The same things were measured in two ways. Each way mixes the same 9 hidden numbers, adds some noise and spreads widely along 5 directions of its own, which tell nothing about the thing.
In the rows, 128 means zero.
Some things both ways: the first way, then the second way.
[145 146 144 156 149 154 136 146 176 109 161 169 151  86  75 197  95 161
 149  97 145 141 122]
[ 85 153 142 112 157  98 154 155 147 125 121 125 115 129  92 120 140 182
 157 156 141 122 164 135  71 131]

[127 140 153 153 109 153 225 148 162 100 116 116 149 102 142 200 119 137
 136 108 144 136 173]
[145 156 122  51 125 115 161 165 151  84 120 142 122 111 104 111 169 189
 132 126 113 119 130 114 135  96]

[169  87 124 139 116 159 172 131 133 145 154 130 146  92 120 182 116 126
 155 130 152 145  93]
[ 98 105  63  83 157 113 127 109 101  68 130 137  88  97 109  50 141 115
 161 149 146 136 137 174 185 113]

[161 171 154 126 113 148 108 168 137 114 154 158 164  94  75 162 135 204
 125  96 131 152  79]
[134 135  92 148 134 129  91 135 123 154  98 153 213 149 145 125  97 120
 125 138 184 161  92  82 149  52]

[115 135 147 172 106 136 175 131 106 112 133 158 127 100 137  91 123 123
 153 200  72 175  59]
[150 193 133 109  90 118 202 164 155 123 106 155 133 104 132 167 182 124
 177  80  91 106 139 117  82 146]

[123 165 152 125  79 120 197 107 148  84 113 103 130 126 174 179 142 114
 107 135 119 141 127]
[143 148  79 110 123 107 142 140 108 118 122 114 128 125 110 130 126 141
 140 141 178 121 115  98 169  86]

[ 91 144 130 121 101 139 150 100  97 165 107 135 131 177 149 135 132  98
 130 155 134 156  73]
[123  98  99 136 111 148  88 123 112 122 167 130 162 111 183  94 145  66
 108 117 124 153 100 103 175 118]

[160  84 124 146 154 117 147 113 128 134 128 133 148 103 123 195 108  87
 148 109 148 127  82]
[106 112  67 133 164 119 108  91  83 116  92 119 116 147 106 108 112 112
 150 175 171 145 103 139 175  93]

[152 115 183 139  90 120 193 134 145 118 103  92 139  94 160 197 132  97
 122 122 157 133  79]
[185 157 166 127 120 141 151 144 161 104 153 140 102 114 130 137 130 172
  98  87  69  99 149 148 105 138]

[121  83 136 117 125 122 186 135  98 150 102 108 130 124 158 151 118  76
 148 128 137 137 135]
[148 208 102 107 111  76 168 129 140 115  66 127  92 174 125  97 136 165
 153  43 108  62  97 111 130 142]

[ 98 150 110 185 117  92 164 102  82 159  93 108 146 176 146 164 129  43
 108 148 111 108  52]
[120  97 100 111 124 149 119 130 117  80 162 117 118 100 147 102 167  91
 137 147  99 146 128 156 174 137]

[122 127 139 163 132 139 132 150  85 153 130 108 156 150 114 163 125 107
 142 123 132 141 174]
[116 122 163  89 101 149 156 162 171 117 163 148 140  97 137  81 158 152
 106 100 115 135 150 134  89 143]

[127 137 160 127 129 112 158 133 121 132 110 111 152 115 145 160 125 102
 126 103 141 140 109]
[ 94 188 119 156 114  70 114 168 154 138 129 113 133 138 169  97 117 153
 160  72 144  78 146  97  81 156]

[124 119 122  92  93 126 146 120 130 119 114 113 126 116 130 162 129  98
 128 117 150 116  68]
[115 168 118 143 120  76 132 138 131 142 159  93  94 162 144  94 105 121
 136  73 166  82 132  95 142 155]

[130 145 135 123 137 140 133 125 131 127 155 171 139 123 114 146 117 146
 135 139 108 158 109]
[ 60 135  73 140 129 104 133 150 120 114 154 127 125  86 139  74 159 117
 177 142 147 132 166 151 119 133]

[113 127 136 139  61 184 165 143 151 156 128 141 129 128  90 171 122 168
 133 173 161 166  31]
[178 102 120  95 136 155 118  98 100  84  94 118  83 137 117 133 135 128
 123 145 101 111 102 148 187  97]

[ 87 175 152 120 112 132 149 141  87 137  91 145 139 168 129 129 142 127
 120 123 127 142 116]
[185 126 159 109 136 137 154  98 121 107 125 183 116 136 122 136 143 131
 102 106  60 129 105 134 141  94]

[107 216 119 180 134 124 153 110 120 139 117 147 170 186 129 197 138 109
 102  98 133 110 101]
[155 130 151 104 131 139 118 136 127 107 107 140 154 140 125 145 151 189
  95 153  98 137  92  85 125  77]

[149 120 159 131 144 106 131 129 146 162 125 123 147  70 114 170 102  61
 148  93 183 112  31]
[163 140 159 118 175 111 132  74 128 101 127 167  88 155 112 133 119 109
 113 106  48 118 112 138 100 154]

[ 77 134 135 127  90 109 151 121  72 139  80  80 130 161 155 119 140  62
 125 139 127 111 115]
[148 178 126  68  86  85 149 164 175 100 170 119 106 120 163  77 145 110
 133  26 110  80 126  93 139 180]

[ 74 171 111 133 142 137 116 127 108 146 107 173 147 191  93 172 122 134
 116 104 132 131 103]
[105  91 147 157 139 146 103 120 105 138 141 114 143 156 140 129 133 141
 114 164 128 148 116 123 136  98]

[121 132 175  67 119 150 142 127 133  64 106 146 128 109 138 147 134 171
 147  96 138 155 108]
[187 139 110  53 138 109 139 109 122  65 157 174  94  96 118 116 136 123
 108 114  93 116 124 108 173  97]

[ 98 148 186 104 106 135 162 171 201 122 132 146 127  72  94 169  93 165
 125 114 158 160 124]
[119 112 151 112 152 142 133 141 147 104 183 154 139  95 127 138 153 106
 132 158  89 156 148 141 103 128]

[176 119  99 146 127 200 167 176 156 131 180 189 157  93  55 201 111 213
 154 122 128 150 128]
[120 116 135 100 108 159 152 162 138 131 115 143 183 123 121 115 173 167
 118 148 148 164 110 114 128  64]

[ 94 170 126 118 124 114 136 151 130 109  99 171 137 142  87 159 126 148
  99 110 113 115  51]
[111 140 120 174 139 107 124 151 126 134 151 107 121 155 140 138 132 131
 160 130 134 126 134 133 143 122]

[ 97 126 151  29 112 108 161 111 184  90 103 146 100  97 157 142 110 141
 112 126 133 169  97]
[ 91 114  61 155 114 116  87 138  99 128 207 110 163  91 187 119 138  36
 148 145 166 153 124  75 178 129]

Other things, the second way, with their names:
Q_628: [160 197  91 124 115  87 138 157 139  85  59  98  85 171 132 126 144 178
 182  74 105  62 109 137 150 135]
Q_357: [137 170 113  50 167  59 154 115 145  45 123 162  41 121 107  80 152 151
 174  89  54  85 144 168 131 161]
Q_91: [170 143 105 118 115 141 163  93  96 137  90 145 141 152 117 162 142 101
 121 123 121 134  81  93 154  97]
Q_289: [140 161  73 123 128 121 166 121 125 123  69 127 134 174 100 125 151 117
 156 111 125 142  73 136 156 118]
Q_811: [117 165  94  96 110 107 138 169 162  98 177 160 191  84 168 121 190  75
 152 106  82 157 115  83 108 150]
Q_312: [112 118  98 119 138 123 153 106  89 100 117 120  77 120 108 103 150 133
 154 141 131 115 136 162 164 117]
Q_830: [165 156 132 107 143 105 155  99 111  86  81 145  70 152 113 149 152 131
 167 107  56  90 116 155 135 139]
Q_901: [191 154 131 153 119 124 128 112 105 136 117 106 107 173 128 146  88 171
  82 100 141  83 100  88 162  90]
Q_792: [192 112 108 105 166 156  96  71 114 110  73 185 174 149 128 152 105  80
 107 140  95 162  57 113 160  70]
Q_465: [ 77  63 113 113 166 162 126 104 104 118 130 165 151 110 111  90 155  97
 156 195 143 193 134 185 147  81]
Q_981: [ 85 160  83 153 113 104 132 150 114 134 112 129 141 115 152 102 146 140
 163 121 153 109 141 121 111 110]
Q_505: [123 152 161 133 137 120 142 121 155 106 133 174 122 120 150 108 164 141
 132  85  31 117 143 157  63 157]
Q_364: [122 137  90 150 128 132 132  98 100 155  89 109 140 151 131 131 107  82
 140 120 168 115 106 108 125 138]
Q_522: [141 162 170  85 163  98 145 152 183  92 140 166 145 163 109 134 165 171
 127 116  53 157 103 108  98 122]
Q_753: [115 176 110 126  75  99 131 189 159 128 149 122 169 112 187 104 165 136
 146  67 127 103 126  80 117 133]
Q_918: [108 134 137 123 121 124  93 179 182 110 200 140 166  88 187  89 139  97
 133  93  97 136 151 123  90 168]
Q_678: [163 146  84 179 127 138  91  99  92 124  76 160 150 120 164 126 100 127
 123 110 121 108 107 126 139  78]
Q_194: [159 174 172 107 134 112 156 104 140 107 112 179  85 101 119 111 125 192
 101  79  67  71 157 134  40 148]
Q_567: [129 153  51 109 103 115 104 168 138 110 126 130 189 118 165  86 142 118
 138 108 167 142  96  86 187  78]
Q_36: [114 150 160 125 116 126 167 170 165  96 173 147 102  75 139 126 183 157
 154 114  55 112 189 172  63 166]
Q_51: [148 129 185  98 129 140 186 100 125  97 143 153  51 100 100 103 151 188
  98 102  64  86 172 179  84 147]
Q_156: [ 96 140 115 150 112 102 127 132 113 140 141 106 118 147 151  93 135 133
 131 104 148 105 125 108 129 133]
Q_464: [114 158 110 137 121 108 101 162 155 108 135  92 107 126 153  73 107 162
 134  85 138  77 149 138 118 159]
Q_162: [104 132 114 167 117 167 175 129  98 156  70 130 125  96  94 139 137 178
 151 170 177 113 168 168  71  95]
Q_85: [152 166 115 162 134 123 167 110 115 131  76 141 104 149 113 137 130 157
 143 103 103 102 118 165 112 118]
Q_920: [126 206  64  86 134  55 140 129 135  61  63 159  88 117 144  69 157 157
 185  64  75  68 121 143 120 147]
Q_950: [142 164 130 121 132 123 147 123 139 111 100 139 110 123 121 133 132 156
 130 112  95  94 133 131  74 149]
Q_827: [121  79 208 186 148 182 156  63  88 197 117 173 156 158 107 167 121 141
  71 167 118 166 117 124  72  72]
Q_361: [179 112 116 108 129 151 121 120 130  89 172 153 137  98 144 140 144  77
 118 124  84 154 115 135 174 112]
Q_832: [ 67 136 105 160 133  99 108 168 132 126 149 128 153 106 163 104 147 123
 183 141 155 133 158 128 113 117]
Q_536: [126 113 159 167 153 140 106 111 113 132 160 143 119 108 139 148 107 133
 117 156 112 121 159 133  89 117]
Q_297: [ 88 110  73  70 129 134  85 148 147 100 160 155 189  51 160  53 129  92
 120 142 167 154 142 100 123 116]
Q_577: [184 101 157  52 145 156 168 106 105  89 102 148  98 137  86 179 161 128
 132 168  95 138 102 126 168  75]
Q_176: [136 164 110 109  93 114 124 164 137 122 143 136 163  82 159 121 142 154
 113 108 142 103 137  69 108 107]
Q_572: [131 202 112 198  80 115 149 160 124 197  64  63 158 187 132 171  99 173
 126 101 203  70 101  57  88 128]
Q_452: [ 80 123 101 162 150 115 118 135 113 109 141 128  89  86 132  95 119 146
 172 157 147 112 188 179 113 123]
Q_708: [157 152 116 106 117 114 127 157 134  76 121 123 103 119 143 103 149 189
 134 113  97  92 132 137 158 102]
Q_593: [119 119 138 169 124 155 131 132 121 152 137 134 141 105 137 148 123 119
 137 146 143 132 160 139  96 116]
Q_543: [152 138 133  99 126 137 177 121 130 137 125 188 171 122 109 142 154 128
 115 127 117 160 112 102 112  80]
Q_412: [183 135 169 104 123 147 171 101 126 116 126 159 129 136 117 162 163 142
  87 113  58 132  96 106 111 117]
Q_719: [ 93 111  98 149 125 137 126 142 126 132 166 120 161 104 148 123 149  81
 141 142 136 160 136 130 127 137]
Q_800: [148 136 190 103 106 136 135 142 144 124 143 142 135 120 154 125 141 160
  95  93  97  96 131  95  97 121]
Q_756: [154 139 123 139 162 116 150  91  95 100  84 142  62 142  93 141 124 158
 155 144  94  99 135 175 128 108]
Q_54: [186 191 186  99 131 112 193 154 169 119 109 110  69 161  79 191 133 183
 143  93  86  70 141 131  75 166]
Q_903: [136 108 179 154 121 165 155 120 110 160 152 156 155 124 126 169 150 143
  92 161 120 154 132 111 100  77]
Q_609: [ 90  89 169 113 122 157 160 135 132 125 162 124 101  97 113  93 158 140
 133 143 127 133 173 177 104 139]
Q_607: [115 177  65  93 138  85 122 169 160  87  98 112 121 137 118  71 126 173
 166 109 154 109 123 127 151 117]

Some of these things the first way, each followed by its name:
[122  84 144 187 138 169 197 158 109 162 128 132 155 104 119 149 100 109
 181 140 148 156 151] | Q_465
[131 151 138 146  74 156 152 126 172 154 178 168 117  97  98 156 111 133
 129 188 129 161  32] | Q_719
[137 180 149 163  95 112 108 134 126 124 152 124 154 121 107 139 139 144
 107 154 106 159  44] | Q_593
[101 165 119 113 139 154  92 110 116 136 145 198 129 165  85 146 119 149
 138 135 114 147  61] | Q_412
[128 127 130 109 162 158  70 113  70 129 146 172 156 185  90 155 126 167
 160 117 109 163 125] | Q_51
[134 150 165 141 153  84  85 151 114 161 117 118 171 111 103 153 121 102
 119  76 150 124  69] | Q_792
[110 148 110 175  92 149 170 103  99 149 136 138 139 167 138 151 133  97
 129 176 114 143  74] | Q_312
[ 92 112 130 157 122  94 198 168 117 104  64  90 149 109 131 156 110 100
 119  91 134 104 133] | Q_577
[163 115 138 188 119 136 169  96  89 145 140 141 135 129 144 158 135  89
 152 186 108 150  12] | Q_85
[ 83  84 175 126 105 124 233 153 150 154  65  96 123  85 161 146  98  84
 141 144 165 155  98] | Q_830
[124 174 126 162 111 172 120 128  88 135 131 150 161 163 106 139 143 155
 140 129 136 148  61] | Q_800
[134 123 108 180 102 133 167 117 124 176 160 153 128 123 110 167 114  61
 139 180 117 125  53] | Q_289
[115 138 145 139 149 160 133 109  91 153 135 153 149 159 142 136 122 108
 159 128 124 161 137] | Q_827
[ 98 169 135 140  83  94 146  78 148 125 133 103 123 167 167 177 132  78
  80 175 104 146 115] | Q_572
[124 143 139 154 129  91 105 129  96 142 109  94 153 164 121 190 134  88
 106 106 140 118  91] | Q_464
[152 154 125 108 109 151 146 144 134 113 144 167 141 127 101 171 144 184
 114 125 115 146  81] | Q_567
[139 110 164 138 166  99 126 114 131 128 127 118 152 105 144 175 106  97
 143 106 133 152 110] | Q_950
[190 155 174 177  95 146 145 109 162 150 197  96 173  74 138 183 127 109
 139 132 171 163 112] | Q_297
[159 195 150 120  93 158 127 100 155  86 172 166 148 128 131 151 148 193
 119 142 107 175  71] | Q_176
[121 160 140 168 164 148  86 128  96 182 144 194 162 147  78 128 115 126
 154 130 128 160  41] | Q_505
[ 99 103 157  82 100 134 108 123 152 154 146 128 114 113 113 134 104 125
 136 163 138 191 123] | Q_364
[ 92 182 143 132 122 127 143 112  98 128 124 145 147 173 148 125 140 129
 109 146  96 171 140] | Q_981
[172 116 196 103 125 126 161 113 119 133 114 119 158 108 178 150 149 144
 124 135 138 193  69] | Q_678
